The same things were measured in two ways. Each way mixes the same 9 hidden numbers, adds some noise and spreads widely along 5 directions of its own, which tell nothing about the thing.
Some things both ways: the first way, then the second way.
[ -2  15 -22   3   3   0  -3  -4   3   9   5  -5 -18   0 -14 -13  14 -13
   9   2   4 -26   6   9   7]
[  3 -17  23   5  26  43  -3  -4  15   0  17  29  13  10  31   6  24  -1
  -9  31  -6   3 -10   0 -11]

[  8   7  22  -3   8   5  -3  -3   3 -13  18  -3  11  12  -1   2   8 -13
 -12 -21  10  -5   0  12   1]
[  1 -14  35   8  34  24  25   8  -1 -16   4   5   5  -2  21  -1   4  -9
  -5  19  21 -10  -7   7 -19]

[ 18  21  11  19   3   4 -19  -4   8 -10  28   5   6   0   0  23  20 -12
   3 -10  -5  -9   5  24   3]
[ 10   1 -15 -15   7   9 -23   2   7  -9  14   1  -1  19   1  13 -14 -19
  -5   4  -5  18  -6   7   3]

[  3   3  15 -26   9  -5   3 -12  17   1  -4   5   2   5 -10 -20 -10 -18
   0   4  17  -8   4  -4  12]
[ 14 -10 -10 -14  19   6   5  -6  20 -19  -3  15   2  -9  -8  12 -18  10
  -9   0  -2  14  -3  22  22]

[-13  -7 -25 -14 -14   3  -3  -4  -4   6 -10 -15 -15  -1 -20 -17   9   0
  10  -2  -5   1 -20 -17  17]
[ 24  19  18 -16  18 -17   9 -34  -8 -19  -9  -7   1 -35  11 -25 -16  -7
  18  13  29 -17  -5  20 -31]

[ -6  -5  19 -13  -1  -8 -10   5   0  -4 -16   0  -3  -6   4 -11   4  -6
  -2  11   4 -12  -9  -7  15]
[ -7 -13  -2 -14  28  12  23   7  21  -8   2  -1   5   8 -24  18 -26   4
 -15  -1   7  21 -22  23  21]

[-10   0   4 -19  -6   6   3  -2  -6   0  -4 -10   6  -3 -10 -13   4  -8
  -4  -9   3  -6 -19 -14  13]
[ 12  -8  12  -6  41  17  19   4  10  -9   0  10  14  10   9   2 -21   0
  -5   7  12   0  -5  16  -8]

[ -3 -14 -19 -18 -16  -5 -19   0 -22  -6   0 -19  -5  15 -32 -10  22  -7
  -4  -9 -14  -5 -23 -16  -8]
[ 17   2  12   5  13  33  -7  -6  19  -9  23  12  -4  10  36 -12  -3   1
 -12  11   7  21  -8  -5 -12]

[ -8  17  -9   1  -5   2 -15 -10  22   6  -5  -7 -16  -9  -8   6  12 -15
  33   5   4  12   2  -6  29]
[ 27  15 -15 -16  13 -20   0 -21   1 -21 -12  -5  -6 -11  -8   1 -26 -14
   9  -2  11  -2 -11  17  -8]

[-38  -7 -26  -5  -4   2   1  -5   6   3 -14 -18 -26  -3 -15 -14  21 -14
   3  -3  10 -36   4 -17   5]
[ -1  14  14  -4  18  28  -3 -15   1   3   1  -1   4   9   3  19  -4 -15
  -1  16  15  -6 -13  -2 -25]

[ -7   0   0 -16 -11   6   5  23 -51  -8  -5  -7   5  -4 -10 -30   9 -14
 -15 -27  -2 -17 -18 -13 -10]
[  5 -20   2  -4  24  16  13  -7  10 -11   3  22  14  13 -10   7   2 -10
   1  22  -3   2 -30  19   3]

[ 21 -10  -1  -6 -14 -11  -3   7 -11   1  13 -13   4  15  -9 -20  10   8
 -15 -12  -9 -18 -16   2  -7]
[ 13  -6  13  -7  16  20   1   2   2 -18  15   1  -5  -1  10  -8  -5 -15
   0  11  19   6   7  12 -12]

[ 25   4 -25  12  -2  11  -5   0  -3   6  24   6  -6   1 -10  -9  -2  -6
   5 -17  18 -33   0  13  -1]
[  0  -8 -14  -1  10   8  -9 -18  -1  -9   0  11   6   1  -6  12   5  -4
  -7  19 -15 -11 -17   0  -1]

[-31   6  26 -11   3  -6 -15   5  -1  -2 -24   1   2 -12  20   6   3   3
  17  12   2   9 -13 -23  39]
[ 13  19   1 -13  14 -13   2 -18  -6 -18  -5  -7   7  -9  -3   0 -27  -7
   6   3  18 -10 -12  19 -17]

[  4  -5  14 -12   3  10   1   5 -22 -13  13   8  16   6  -2  -9  -5  -5
 -22 -22  12 -25 -12  -2  -6]
[ -9  -4   5 -17  20 -19  20 -19  -2 -14  -7 -12   8 -26 -27  -1  -7  -1
   1  18  10 -13 -23  29  -2]

[  7  15 -17  21  -9   6 -28   3 -10   5   9  -1  -7  -2  -7  15  21  -4
  24 -10   1 -13   0   8  13]
[-10 -14   1   0  30   3  37   9   7 -11   3 -12   6   9 -33  13 -13 -11
  -9   5  16   0 -29  24   1]

[  4   6  -8  12 -14   4 -21  -4   1   6  -5  10 -12  -7  -3   7  11  12
  13   7 -13   1  -7   8  24]
[ 10   6  -7  10  12  23 -13   2  -5   3  18  22   9  14  25  18 -10  -7
  -3  -6  -6   6  -5  -9 -14]

[ 4  7 17 -8  5  1 -9 -6  4 -3  1 15  4  3  1 -2 -4 -4  3 -2 11 -2  2  3
 18]
[  6 -16  -6 -16  17  13  -4  -5  11 -18   5  14   9  -4  -5   1 -15  10
 -10   8  -5   9   1  20  18]

[-28  -7  -6  -2  -4  -7  -8  10  -7   3 -16 -14 -14   4   9 -12   9  10
  11  -3   5 -12  -7 -19  20]
[ -6 -13  12 -20  24   1  14 -10   6 -19  -6 -19   0 -10 -20  -4  -4  -7
  -6  27  14  -7 -12  22  -2]

[-31   6 -15  -3   4  -1  -5  -2   4   9 -12  -7 -18  -7   5  -3   9   5
  13  14  -3 -18  -7 -13  27]
[ -8  -3  -8 -27  25  -1  -1   9   9  -1   7 -14  11  14 -21  20 -26  -7
  -9   3   1  14  -9  25   8]

[ 27  -6  -6  -9  22 -10  -6 -10  29   4  22   1  -6  13  -3 -12 -19 -15
   9  12  30 -24   3   5   5]
[  2  17 -12  -1  -7 -16   4  -7 -10 -26   0 -19 -13 -19 -16  15 -25  -9
  -5 -14  16  -2 -15  11  -1]

[ 25  -1  19  -5 -14   2   0  12 -22  -4  11  -5  16   3   1 -14   6  11
 -20 -12 -18   4 -29  10   6]
[ 18 -18   5 -13  26  10 -13  -3  15 -11  10  22   5   3  36  -7   6  -3
  -6  21 -16  14  -3   4   3]

[ 13  -1  27  16  -8   1 -17  -1   8  -6   7   5   8   2  10  17  15  10
 -10  -8  -2 -10  -4  19  14]
[ -5  11 -13  -3  15 -15   6  -3   5   0  -7 -15 -12  -8  -8  41   2 -15
 -10   2  -8   1 -26  -1  -1]

Other things, the second way, with their names:
z_726: [-14 -28  -1 -14  22  12  10 -13  16  -5   9  11  15   3 -11 -10 -11  17
 -17  22 -15  17 -37  14  21]
z_999: [ 32 -12  -8 -12  24  18  -8  -5  26 -16   9  17  -6   2  26 -14 -12   5
 -10   6  -5  23  10   6   9]
z_945: [ 22  20 -15   3  -9  13 -44 -28   3  -3   8  26  -1   7  36  18  13 -13
   1  15 -23   3 -18 -17 -15]
z_9: [  6  19 -34  -9 -14 -30 -31 -31   7  -5  -9  10 -12 -17   7  41   9  -7
  -6   5 -39  10 -43  -8  15]
z_217: [ 12  11  -3   2   7  24 -23  -9  -6  -7   9  13   4  13  20  15 -10 -13
  -2   3   1  -3  -1  -9 -17]
z_592: [  0 -12   9 -14  13  26  -7  21   7  -9  22  10   2  12   2  20 -13 -13
  -6   0   9  26   2  17  12]
z_482: [-11 -13   5 -17  16 -16  25  -9   6 -12   1 -20 -11 -21 -24  -3  -6 -12
  -2  13   9  12 -35  20   8]
z_957: [  7 -23   3   1  19   7  12   2  13 -15  14   8  -4  -6   4  -2  22 -11
  -6  22  -3   6 -10  14   2]
z_26: [ -2 -23   3 -28  31   3  -1 -15  30  -2   2   1   5   0   6  -9   3   7
 -16  34 -18  21 -23  14  14]
z_280: [ 15  23  15  -8  14  -3  -6 -22   3  -3  10  -8   2 -28  25  -6  10  -5
   5  18  15 -10   9  12 -35]
z_442: [  5 -22  11  -3  20  17  15  -3   9 -33  -4  17  10  -4  -8   3  -1   3
  -8  21   7  -7 -12  25  11]
z_60: [ -2   1  -1   8  10  37 -13  43  -6 -11  29  10  11  40  13  41 -27 -15
 -17 -21   8  16   9   3   1]
z_743: [  7  13  15  -7  10  14 -15  -1  -3 -12  16  -7   2  13  22   1 -12 -20
  -2  11  17   5  -8   3 -25]
z_429: [ 13  -2  12   5  23  13   4 -10  10  -3  10  16   4   3  29   0   7  -7
  -2  17  -2   6 -22  -1 -17]
z_733: [ 14   5   9   5  14  12   0   7  -8 -17  13   1   0  10  18   3  -9 -23
   2   3  17  -3  -3   5 -24]
z_456: [ 12   1   4  -9  17  17  -8  11  13 -13  12   9   5  18  15  18 -15 -11
  -8   3   6  18  -6  14   2]
z_936: [ 19  14 -18 -10   0 -12 -23 -39  -2 -11  -4   7  -1 -19   9  -2   4  -5
   5  17 -14 -11 -11   0 -12]
z_828: [ 10 -12   6 -19  23   8   7 -16  29 -19  -8  -1  -9 -12  -1   1   1   5
 -13  23   2  13 -13  16  13]
z_319: [ 14   7  -8  10  13  -1  -7 -12 -10  -5   9  10   5  13  22  -1  -7 -19
   2   6  -7  -5 -28  -9 -24]
z_45: [ -7 -22  12   4  33  25  21  20  16  -2  17   2   4  21   5  12   3 -10
 -17  14   2  14 -19   7  -1]
z_639: [  0 -10   8 -26  21  -2   5 -14  10 -22  -8   6  18  -9 -22   9  -8   0
   1  24   7  -5 -15  39   9]
z_184: [ 10 -20  17 -23  37   4  18  -3  16 -22   1   9  18 -10  -5 -16 -10   7
  -1  22  13   1   0  41   4]
z_674: [ 12  -8  16 -24  29  24 -20 -13   6  -8   6  20  24  15  27 -12 -19   2
  -1  24   0   4  -1  10  -8]
z_89: [ 15 -16  21  -1  34  28  12 -15  23 -21   0  12   6  -3  27 -22   0  18
 -17  28   8  -1  -3   7  -7]
z_544: [  1   0 -33   5   4  -5  -2   8  -4  -6  14   2  -2  10 -10  26 -19  -8
 -10 -18 -15  12 -18   1   9]
z_74: [  7   7 -10 -19   9  -6 -24 -29   7  -5  -4   5   4 -10  11   8   0   0
  -3  21 -18   0 -14   2  -2]
z_633: [  5  -9  -8 -25  41  -6  21  -8  23  -5  -7  -9  10  -4 -20   1 -22   9
 -10  10   2   6  -6  28   8]
z_37: [ 17 -16   7 -34  33  -1   6 -23  23 -16  -2  -7   1  -6  -1 -37 -14   2
  -3  31   8  12  -8  25   0]
z_540: [-10 -29  -4 -21  25  17   6  12   7 -25   0   0  15  23 -27   6 -31   1
 -17  12   2   6 -11  26  23]
z_278: [ 11   8   9   5  19   6  14 -23  -1  -5   6   0   1 -16  10 -14   3  -6
   5  15  15 -11 -12   3 -29]
z_180: [ 10   9   0   4  -1 -12   0 -35  11  -9   2  11  -9 -37  17   5  28   2
   0  21 -11  -1 -30   3  -7]
z_298: [ 15 -22  15 -46  18  -3 -29 -25   7 -24   2   0   3 -21  16 -38   4  -5
   4  44  -2   5  14  22   2]
z_621: [  6 -12 -12 -30  24  -1  -9 -22  19  -3  -3   8  11   7 -11  -1 -10  -3
  -1  24 -15  13 -23  19  11]
z_268: [ 16   3  20   8  21  38   0  -6  -4 -13  12  22  15   5  32  -8 -17   4
  -2   4  19  -7   6   1 -22]
z_300: [  9  13  11 -17  16 -16  10 -13  16 -10  -1  -7  -7 -24   5  10  -7  -6
   2   6  12  16 -22  21  -2]
z_802: [  6 -14 -22  -1  23   5   0  16   7  -4  11   8   2  28  -4  25  -8 -22
  -7   0 -15  15 -18   5   7]
z_321: [ 16 -19   2 -29  38  22  10  17  17 -18  15  -4  10  19 -11 -21 -49   2
  -8  -3  23  24  19  34   9]
z_475: [ 10   0  13 -22  28  18   8   0   5 -11  10  -2  14   4 -12  -7 -31  -7
   6   4  29   6   8  32 -10]
z_134: [  6 -13 -18 -29  12   9  -3  -2  12 -18  12   0   8   5 -34  -3 -33   3
  -4   0   7  17   4  35  23]
z_61: [ 11  22 -30   3   1 -30 -11 -28   2  -7  -9  -2  -8 -17  12  20  -4   0
  -8  -1 -24  -2 -32  -9  -4]
z_680: [  7  -6 -15 -12  23   8 -10   8  16  -6   0   1  -3  19   2  31  -7 -14
 -14   6 -13  14  -6   4  10]
z_646: [  4  -2  14   5  18  30  -5  -4  -9  -5  11   3  -2  18  26  -6 -12 -18
  -4  10  10   2 -13 -18 -23]
z_34: [ 12  -9 -10 -16  23  -3   6 -15   3  -1  10  15  16  -2  -7 -13 -15  -3
   9   8  -3   7 -16  23  -2]
z_512: [ 15   9   1  -2   5   3  -2  -6 -11 -15  11  10   2 -12  10  -3 -24  -7
   7 -11  14   3  -3  10 -10]
z_781: [ -3 -21  -1 -14  29  -7  16  -5   4  -5   7  -3   8  -8 -11  -9   3  -6
  -1  21  -4  -1 -15  19  -1]
z_403: [ 13   2 -23 -12   6 -29  -5 -40   5 -14 -12   2  -4 -29  -7  -1   7   0
   1  21 -20  -9 -27  10   2]
z_21: [ 19 -11  40  -6  26  33   9 -13   8 -26   6  13   6  -6  26 -31  -2  -2
   1  30  30  -5   3  14 -21]
z_81: [ -1  17 -26  -7  -9 -13 -28 -30   0  -8  -6  -1  -1  -9  -6  31   8  -6
  -8  15 -24  -9 -27  -3   0]
z_450: [ 12  -5 -17 -12   3   5 -32  -9   2 -20   6  15   6   6  15   6  -9   0
 -10  11 -19   5  -2   3  10]
z_92: [  6  -5  15  -9  26  -9  22  -9   2 -14  -2  -7   1 -22  -5  -2   9 -14
   7  20  16 -11 -10  23 -16]
z_824: [ -1 -12 -22 -20  10 -13  -9  -7  16 -19  -5  -3  -4  -2 -18  22  -2  -4
 -14  16 -20  10 -22  17  25]
z_539: [-15 -23  -1 -10  37   0  30  13  10  -4   2 -11   5   5 -24  14 -12  -5
 -14   8   1   8 -22  20  11]
z_206: [  0 -27   6 -26  34  -5  18  -8  13 -19  -5  -1  13 -11 -18 -13 -10   6
  -5  26   3   0 -11  34  12]
z_420: [ 17  10 -12   6  10   3 -12 -13   9  -4   7  13  -3   0  23  18  12  -8
  -5  10 -15   2 -14  -5 -11]

Some of these things the first way, each followed by its name:
[ -9  -8 -10 -11 -12   4 -16  -1 -20  -6 -14   5 -12   8 -16  -9   5   8
   4  -5  -7  15 -14  -9  13] -> z_512
[-12  12  31  -3   1  -4 -11  10  -7  -3 -11  10   7  -9  25   3   0   8
  10   2  -1   6  -7  -9  32] -> z_206
[ -4  15   8 -11  15 -10  -2  -1  15   6  -2 -11  -2   0   4 -11   5 -14
  11  18   2 -13  -5  -1  22] -> z_456
[ 14  10  32   5   7  10  -6  -5   9 -15  20  16  14  -7   9  14   3 -11
 -15 -10   8 -16  -2  18   6] -> z_74
[  2  23  23  -3  13   6 -14  -1  -7  -5   5   9  14  10   0   6   1 -18
  13 -20  22   3  12  11  16] -> z_442
[-19  11  23   3   1  -7 -14   5   7 -10 -11   3  -7 -14  18  12  13  -2
   8  15 -10   3  -6  -4  26] -> z_26
[  1   6 -16  -7 -16  -9 -15 -15  22  11  -6 -11 -17   2 -21  -3  14  -4
  27  11 -10  17  -4  -9  22] -> z_999
[-14   2  33   2  -5   8 -22   7 -20 -17 -22  17   1  -3  10  12   9   6
  -1  -3  -5  18  -7   8  25] -> z_9
[-17  -3  12  -7   7   3  -5  14 -20  -6  -8   0   2   2  14 -10  -7  -1
   5 -10  16  -6 -11 -13  18] -> z_540
[ 28   3 -12  14 -10   9 -26  -3 -10  -4  21  15  -1   5 -11  13   5   6
   7 -10  -4  -1  -7  15   7] -> z_544
[ -3  10 -25   3  -7  -3  -8  -5  17   7   9 -19 -19 -11 -12  -1  13 -15
  24   8  -6  -7  -8 -10  14] -> z_37
[ -3   8  24  -6  14  -9  -3  -1   5 -11   1   5  -3  10   4  -5   8  -7
 -12   4  -3  -9   8  15   6] -> z_592
[  0   5   8   0  -1  -6 -10   6  -9  -7   9  -7   2   5   3   0  15  -4
  -5  -7  -6 -14  -7   1   2] -> z_45
[-19  11  -6   1   8   9 -23 -10 -11  -3  -1   1  -1  24 -11  15  15   3
   9 -14   1   5   1   9  19] -> z_60
[-14  -4   5 -24   3   1   8   3 -19 -14   2  -5   2   4 -13 -22   4 -19
 -19 -16   6 -21  -8 -14 -12] -> z_945
[-21   2  34 -21  18  -7   1   4  -5 -23   9  -9  12   6  12   2   7 -16
 -20  -7   4 -14  -9 -15  -1] -> z_743
[ 28   3  -1 -14   0 -10   6   6 -16  -3  31  -6  12  19 -12 -26   0  -9
 -21 -22  -1 -26  -5   3 -23] -> z_957
[ -5  -6  22 -15   4 -15  13   7  16   4  -4 -12   2  -2  17 -25  -2   2
 -11   6   5 -22  -9 -11  13] -> z_680
[-19  11  17  -3  -3   5  -8   4 -19 -18   6  13   3   0   7  11   9   4
  -7 -19  -8   5  -2  -9   5] -> z_781
[-50  25  16  -6   6  12 -16   4 -26  -5 -29   7   2   1   4   9  16  -7
  17 -14   5  10   5  -8  32] -> z_639
[ 12   8  29   0   0  14   0   6  -9 -12  13   5  18 -15   8   2   4  -8
 -19  -9  -2 -11 -20  13  10] -> z_674
[ 17  19  19  18  -8   1 -15   7  -5  -7  16   5   7  -9  11  13  15   1
   4 -10 -11   1  -4  15  11] -> z_802
[  4  33  24  -1  11  -2  -7  -4  17 -11  15  24   0 -27  13  15  -2 -22
  12  13  -3  -2  11   2  16] -> z_34
[-23  -1 -14 -16  -4   1 -14  -8  -1   6 -21  -3 -14   3 -14  -6   5  -1
  20   4   5   5  -8 -18  26] -> z_268
[-15   4  15  -5  -6 -16 -13  10   2   6 -23 -13  -7  -3  12  -8  10   2
  20  12  -3   8  -8 -15  31] -> z_21
[-21  -3 -25 -21  -1   2   4   0  -8   1  -5  -3 -18   0 -15 -25  -9 -10
  11  -7  13  -9  -4 -27   8] -> z_403
[ -8   4  -6 -19  -6   3  -9 -12   0  -6  11  -8   3   8 -21   2  12 -10
   2 -12  -3   3 -11 -16   4] -> z_321
